There are 3 ways to turn a row about zero (a turn may also mirror it). The second row of each pair is the first, turned, with some noise. The first 27 pairs use one turn. New pairs use 3 turns, one after the other, and a turn may come again.
In the rows, zero is written as 128.
Some pairs, each with its turns in order after it:
[139  81 175 154 126 128 123 162]
[122 115 157 173 181 114 118 108] -> J_313

[144  98 121 104 168 175  98 111]
[160 199 115 112 108 107 126 123] -> J_495

[110 122 150  97 136 163 109 139]
[133 101 134 161 101 104 110 136] -> J_313

[117 108 162 115  94 140 143 145]
[131  93 108 149 147 119 119 101] -> J_313

[112  93 171 145 151  93 133  77]
[135  93  83  87 126 130  79 112] -> J_244

[118 151  76 122  76 123 151 128]
[ 75 125 164 175 142 137 119 151] -> J_244

[157  89 121 157 109  78 141 114]
[114 130 121  89 161 132  82 168] -> J_244

[145 120 121 169 159 107 116 173]
[129 153 151  68 147  97 143 137] -> J_244

[148  97 131 144  80 162  92 123]
[ 84 121 111 164 136  84 160 114] -> J_313

[144 118 133  84 159 172 164 136]
[176 135 169 141  83 153 125 103] -> J_244

[123 167 156 152 164 151 135 154]
[183 149 144 143 134 104 109 138] -> J_313

[ 86 164 122 105 110 107 170 138]
[121  59 101 149 109 132 120 144] -> J_495

[177 160 179 171 108  93  92 111]
[128 145 134  97 205  80 149 173] -> J_313

[159  86 108 152 106  77  98  98]
[100 154  92  91 168 150  96 161] -> J_244

[ 90  81  89  86 176 116  99 141]
[108  97 186 158  69 173 128 135] -> J_313

[160 164 151 150 159  98 145 116]
[136  99 178 138 141  80 145 115] -> J_495

[142 163  87 163 119 156 159 178]
[182 177 115 133 121 125 157  80] -> J_313

[119 150 115  97 170 114 140 117]
[133 128 147 128 150 147 128  69] -> J_244

[ 85  97 112  95 102 123 119 135]
[ 80 118 124 128 103 173 144 129] -> J_244

[116 134 125 178 138 104 164 133]
[113  99 148 168 139 138 165 133] -> J_495

[137  79 125  92  81  89 163 177]
[113 102 176 101 123 193 135 188] -> J_244

[178  93 165 101 158 149 110 162]
[164 174 173  93  94 108 118 157] -> J_495

[121  76  95 167 100 160 121 103]
[131 172 113 145 168 186 136 115] -> J_495

[156  86  79  95  91 124 108  85]
[138 169 104 152 164 147  59 114] -> J_495

[157 105  96 140 115 166 162  91]
[179 148 127 158 152 155 126 101] -> J_495

[ 92 121 109 152 130 143 130 117]
[131 143 108 158 114 152 133 134] -> J_313

[153 143 103 143 104 104 104 148]
[ 92 128 159 123 137 142 100 103] -> J_495

New pairs, each followed by its turns in order:
[ 78  96 138 173 178 176  84 120]
[160  88 166  95 162 209 130 110] -> J_313 J_244 J_313

[115 164 177 172 125 171 135  83]
[ 95 142  95 122  54 101 146 134] -> J_244 J_244 J_495

[ 94 154 160 146 167 169  89  83]
[136  82 138 156  75 114 142 191] -> J_313 J_244 J_495

[109 111  82  85 107  80 171  85]
[118  62 120 179 106  81 124  83] -> J_495 J_495 J_244

[170  98 113  98 128 179 112 147]
[125 123 186 162 115 137 167  96] -> J_495 J_244 J_495

[164  81 171 131 173  79 144 166]
[172 111 185  77 112 171 101 150] -> J_495 J_244 J_244

[122 140 117  83  99  91 119 162]
[142 150 136  73 120 160 104 103] -> J_313 J_244 J_495

[ 86 176 148 163 162  87 108  90]
[122 120  60 125  89 183 141  98] -> J_495 J_244 J_244

[ 83 120 142 174 142 139 177  90]
[106 115 134  58 139  83 106 154] -> J_495 J_244 J_495

[ 83  84  90 174  81 140  95 109]
[106  77  71 155 169 104  77 142] -> J_495 J_244 J_244

[119 142 152 162  93 176  76 179]
[158 125 103  86 149 184 184  93] -> J_313 J_244 J_244

[122 167 107  80 107 129 140  78]
[104 119 131 150  86 162  73 153] -> J_313 J_313 J_244

[ 82 132  95 179 136  91 101 103]
[139 122 162 136 181 109 107  72] -> J_313 J_313 J_495

[ 80  80 135 159 163  86  88 114]
[135  55  92  98 113 154  87 113] -> J_495 J_244 J_244

[138  96 116 127 115 125 135  96]
[132 101 151 142 142 148 131 143] -> J_244 J_313 J_495

[129 162 155 103 146 135 149 102]
[102 133 148  97 122 107 165 123] -> J_495 J_495 J_495

[114  95 177 128 118 117 130 176]
[116 100 142  81  89 116 163 138] -> J_313 J_244 J_313

[108 124 127  91 167 143 163 168]
[158 145  93 134  68 131 148 118] -> J_495 J_495 J_244

[116  91 130 121 130 123 179 101]
[129 115 120 161 100 171 118 102] -> J_244 J_244 J_495

[ 96 165 120 100 148 143 128 141]
[140 156 120  79 118 103 129 119] -> J_313 J_495 J_495

[101 147  95  84 133 159 132  94]
[123 135 136 117 135 178 185 147] -> J_244 J_244 J_313

[143 141 132  95 132 127  84 171]
[128 148 169 103  88 116 134 159] -> J_313 J_495 J_495

[131 109 112  95  94 134 163 102]
[ 93 178 133 143 144 112 129 101] -> J_313 J_495 J_244

[100 117 180  88 130 154 153 102]
[185 121 115 133  90 127 130 171] -> J_313 J_495 J_313

[164 175 139 115 151  84  84 126]
[147 109  91 173 153 130 179 129] -> J_244 J_313 J_244

[ 78 152 134  77 128 100  98 165]
[ 87  81 111 133 159  97 177 147] -> J_244 J_244 J_313

[159 137 126 160 143  80 102  93]
[ 96 112 150 132 128 168 125 186] -> J_313 J_495 J_244

[123 122 111 157 168 117 105 158]
[ 97 114 137 156 161 165 126 124] -> J_495 J_244 J_313

